The rows come from 4 hidden closed curves, with some noise, and rows from the same curve form a group. Each curve winds through 8 dimensions. The rows are also pushed far along 5 directions, which tell nothing about the answers.
In the rows, zero is written as 128.
Some rows, each with its group after it:
[128 125 132 122  73 142 113  46 156 123 120 171 131 122  90 133]
q_264
[ 69 191  99 107 153 145 180 141 185 102 129 130 105 137  73 119]
q_929
[ 79 166 139  78 123 155 140  37 161 152 143 129 114 150  42 167]
q_953
[124 146 131 147 134 119 125 119 127 126 145 148 118 146 143 134]
q_929
[162 116 134 131 133 100 145 110  99 100 109 118 121 188 160 143]
q_264
[ 79  80 128 117 166 163 127 145 115 164 120 120  92  54  97 119]
q_264
[126  80 169 124 171 143 115 128 108 139 117 116  92 132 102 153]
q_953
[131 143  85 131 156 123 129 159 118 122 132 131 137  89 131 126]
q_264
[137 116 142  91 130 107 126  99  80 150 120 113 125 125  94 117]
q_953
[198 153 119 128 129  84 135 122  88 109 129 149 151 132 159 123]
q_264
[112  67 120 121 158 152 106 119 101 158 122 104 118 115 109 145]
q_882
[153 120 171 112 135 163 116  82 104 159 130 124 112 155 100 159]
q_953
[172  85 134 117 156 105 129 100  38 134 131  99 123 162 154  98]
q_264
[179 142 141 165 100  97 169 156 150  86 101 143 156 159 196 110]
q_264
[144  73 128 142 127 147  77  19  79 167 133 145 148 159  85 154]
q_929
[106 140 121 138 158 130 143 202 118 151 119 122 140 109 122 120]
q_953
[110 185 123  89 100 119 106 209 114 188 142 137 142  30  88  92]
q_882
[ 64 119 131 136 156 163 109  76 168 133 139 145  98 166  65 188]
q_264
[151 110 126  88 133 132 131 163  60 167 110  91 117  80 135 102]
q_929
[158 164 109 152 102 107 120 134 148 101 135 178 156 135 130 122]
q_882
[ 82 109 137  98 158 129 141 145 127 127 144 106  74  95 130 111]
q_882
[167 165 141 109 112  92 103 139 104 147 150 140 160 102 126 126]
q_882
[153 154 128 171  91 139 100 104 133 126 123 166 150 173 116 129]
q_882
[134 137 135 122  83 135  68 145 132 175 161 145 147  59 139 138]
q_953
[133 141 131 126 166 137 136 157 109 142 145 115 118 103 144 124]
q_929
[131 143 134 107  90 114 143  83 154  95 112 150 102 134 107 122]
q_953
[107 107 152 135 148 145 160 131 124 136 118 112 113 125 143 109]
q_264
[157 152  95 141 146  91 173 212 121  88 125 131 141  81 191  64]
q_929
[106 150 103  44  85 101 122 116  95 165 141 127 119  44  88  95]
q_929
[165 123 142 134 103  78 118 125 109 121 119 114 158 159 166 140]
q_953
[102  87 138 127 199  99 173 109 124  78 140  90  83 163 164 116]
q_929
[181  98 132 189 141 123 162 109 154  61  84 159 152 223 153 159]
q_929
[161 112 130 123 150 117 147 175 103 125 107  85 144 113 164 122]
q_882
[122 141 140 134 105 144  93 130 163 147 130 136 150 145  96 174]
q_953
[149 123 121 138  99 133 113  95 124 118 121 169 127 145 107 121]
q_882
[170 150 117 104 107  94 116 132  96 129 144 134 149 136 147 134]
q_264
[124 137 110 208 113 153  70 139 156 134 154 192 159 135 133 133]
q_929
[111 156 128  73 102  95 152 108 161  91 126 115 111 152  84 114]
q_882
[ 88 132 104 149 124 111 149 138 167  96 121 153 129 161 119 128]
q_929
[ 64 171  66 143 128 118 157 145 180  96 128 146 137 111 113 101]
q_929
[149 167 133  75  91 102 114 186  84 170 139 128 132  63 120  91]
q_953
[ 88 117 108 135 141 123 119 148 101 164 134 137 132 127 107 119]
q_929
[146 153 152  55  98 134 137  52 113 129 126 131  92 129  51 115]
q_953
[105 127 105 152 142 150 103  92 129 158 140 170 143 104  90 152]
q_929
[176  91 162 151 127 123  98 172  78 160 120 129 148 141 150 124]
q_882
[ 91 124 145 104 114 140 126 158 147 158 133 113 110  90 121 123]
q_882
[136  76 130 137  84 134  54 123  80 186 126 128 143 114 123 124]
q_882
[142 138 149 120 136 103 153 181 103 124 128 122 110 136 162 104]
q_953
[161 179 145 109  98 142 169  93 160 106 113 157 130 145 106 134]
q_882
[149 149  84 141  58 147 103  92 144 134  99 173 170 104  86 124]
q_929
[167 102 159 144  69 163  40  89 110 187 146 159 150 110 118 153]
q_953
[122  78 152 110 163 147 104 136  66 174 123 103  99 108 100 124]
q_882
[110 137 101 119 106 120 125 148 129 124 111 131 122 151 106 129]
q_264
[123 112  98 162 123 137 140 157 165  99 119 130 152 110 162 104]
q_264
[140 107 133  92 133 138 108  57  68 162 139 111 113 146  97 133]
q_882
[160 142 132 133 130 108 145 120 145  98 132 130 139 109 175 134]
q_953
[114  83 145 107 176 121 135 119  79 148 137  74 104 152 147 130]
q_264
[120 158  90 128  65 112 113 148 143 127 115 150 147 134 117 121]
q_264
[175 135 154 165 121 111 137 115 123 101 117 156 141 223 151 148]
q_264
[166 176 155  91 121 111 150 120 116 124 134 117 124 146 136 142]
q_953

New rows. What belongs after each?
[105  65 117 180 148 149  80 193 115 152 136 118 134 119 163 120]
q_929
[162 177 109  62 108  69 189 149 111  85 140 111 114  87 178  65]
q_882
[110 208 115  77 113 123 164  90 158 114 139 139 108 117  83 122]
q_929
[154 155 153 161 109 127 119 138 176 120 124 148 169 163 130 163]
q_882
[148 161 115 125  81 104  87 138  93 163 161 172 141  63 144  99]
q_929
[134 143 106  45 103 126 161  73 122 126 107 106 119 111  65 121]
q_882
[123 140 110  64 125 101 145 150  78 142 118 103 102 115 104 107]
q_264
[117 159 133 140 120 173 143 118 167 133 112 157 121 128  90 139]
q_882
[ 94 108 114  95 162 145 135 156  81 166 134  89 107  81 118  99]
q_264
[118 190 110  86  63 127 109 100 118 187 129 166 162  95  53 129]
q_953
[123 174 129 125  93 122 144 136 161 111 120 159 123 155 109 124]
q_953
[183  75 161 162 112 116  76 145  73 143 135 139 130 144 188 124]
q_929
[136 143 115 125 120 129 113 132  99 152 144 116 135 105 143 105]
q_929
[158 119 119  89 145 100 141 193  39 161 140  84 134  62 183  72]
q_264
[133 131 168 127 171 148 144 122 130 133 135 112 119 166 117 160]
q_882
[141 151 162 112 130 110 123 157 112 145 134 135 124 118 104 116]
q_882
[145 145 136  98  73  99 130  92 122 115 106 129 124 171  95 118]
q_953
[104 146  83 167 138 131 139 149 170 105 125 171 147 102 120 120]
q_929
[129 129 140 100 136 125 144 105 108 132 102 125 100 130  90 136]
q_953
[174 149 110 116 115 104 170 136 114 106 101 139 155 135 138 113]
q_929
[129  81 133 164 155 157 103 205  97 162 116 105 124 114 165 135]
q_929
[168 116 125 136 108 142 153 107 140  89 100 149 127 165 134 126]
q_882
[165 108 130 182  69 109  79 138 144 120 108 168 173 150 146 140]
q_953
[157  85 153 165 101 117  96  69 120 105 123 152 121 180 145 128]
q_953
[ 89 132 103 188 123 125 131 174 182 101 118 168 141 164 145 148]
q_929
[125 106 127 124  89 143  65 156 114 187 137 152 145  45 117 131]
q_882
[136 134 155 137 118 114 145  83 137 102 116 160 105 174 114 139]
q_264
[135 148 142  83 130 116 137 133 128 124 126  91 109 113 123 138]
q_953
[ 87 108 112 119 191 122 164 164 101 119 118  79  88 129 144 118]
q_264
[158  82 127 155 160 112 130  90 123  77 115 128 124 198 139 145]
q_882
[ 93 159 111  89 135 146 155 176 149 128 120 131  99  77  82 110]
q_929
[184 123 183  76 162  98 170  97  88  97 121  68  96 187 147 139]
q_953
[148 149 132  87  80  94 143 121 121 110 107 116 120 145 112 100]
q_953
[135 103 134 179  99 157  92 168 166 140 131 141 167 138 170 160]
q_882
[ 90 155 134 153 162 174 135 176 182 139 134 129 135 122 109 161]
q_882
[ 90 115 122 135 118 120 103 135 145 141 119 115 137 131 107 152]
q_953
[138 163 128  73 113  70 188 151 157  61 119 101 114 149 134  93]
q_882
[100 142 130 138 126 139 145 112 133 132 117 150 111 118 102 104]
q_264
[ 84 133 104 139 135 125 123  72 132 132 141 146 128 150  99 134]
q_929
[ 92 100 121 145 150 117 129 142 106 148 125 121 120 115 144 118]
q_953
[127  89 146 137 140 106 126 144 111 117 131 129 107 148 162 128]
q_929
[132 162  97 154  92 139 101 107 148 144 130 174 158 100 119 145]
q_929
[179 106 176  81 114 117 136  85 100 117 122 100 101 151 129 118]
q_953
[153  87 171 177 175 116 109 193 112 141 139 103 152 160 190 151]
q_882
[ 98 143  90 107 112  99 117 117  86 161 148 132 134  83 120  87]
q_929
[138 143 108 142  90 136  94 193 118 158 126 168 147  76 124 106]
q_929
[103 179 139  68 163 108 194 140 159  88 123  88  83 140 109 135]
q_953
[151 234 102  79  64 123 172 147 138 129 114 151 142  65  99  78]
q_882
[104 122  89 150  88 148  75 162 134 173 134 136 168 104 127 143]
q_264
[ 99 152  90  87 145 111 161 150 120 124 137 119 121  71 105  79]
q_929
[157 153 143 134  79 125 105 109 174 112 144 157 147 124 142 151]
q_953
[163 116 132 184  96 131  99 156 155  99 120 165 144 153 171 138]
q_929
[149 107 158 112 132  95 158 100 132  76 111 119  86 152 147 125]
q_953
[124  76 125 207 132 146  65 109 102 156 142 147 143 174 149 134]
q_929
[124 151 109 133 112 133 104 164  90 186 144 159 147  55 131 100]
q_953
[ 80 163  80  77 131 139 187 116 156 111  90 129 112  93  52 120]
q_929
[176 106 124 160 102 104 140 144 139  86  95 156 145 145 170 132]
q_929
[179 142 176  64 133 109 181  52  64 117 112 106  85 175 101 101]
q_882
[131 124 166  98 146 154 128 104 129 143 139 117  97 113 113 158]
q_953
[118 137 115  92 113 141 140  93 158 116 115 130 118 109  87 147]
q_929
[ 97 119 122 136 156 118 154 120 160  94 131 139 106 144 122 128]
q_929
[119 108 121 145 104 123  85 149 137 158 127 140 158  76 135 141]
q_953
[ 98 105 125 147 143 122 164 142 158  86 107 106 109 173 147 119]
q_264
[164 147 137 119  86 134  96 119 132 155 134 135 173 114 118 142]
q_953
[155  94 163 154 192  97 151 144  82 104 121  99 106 182 164 111]
q_882
[ 89 141 109 107 107 130 149 117 146 112 102 150 100 148  64 113]
q_929
[124  56 168 186 143 158  69 122 108 152 134 114 115 194 153 156]
q_953
[130 139 111 166 127 123 102 218 114 151 120 139 157  96 137 102]
q_882
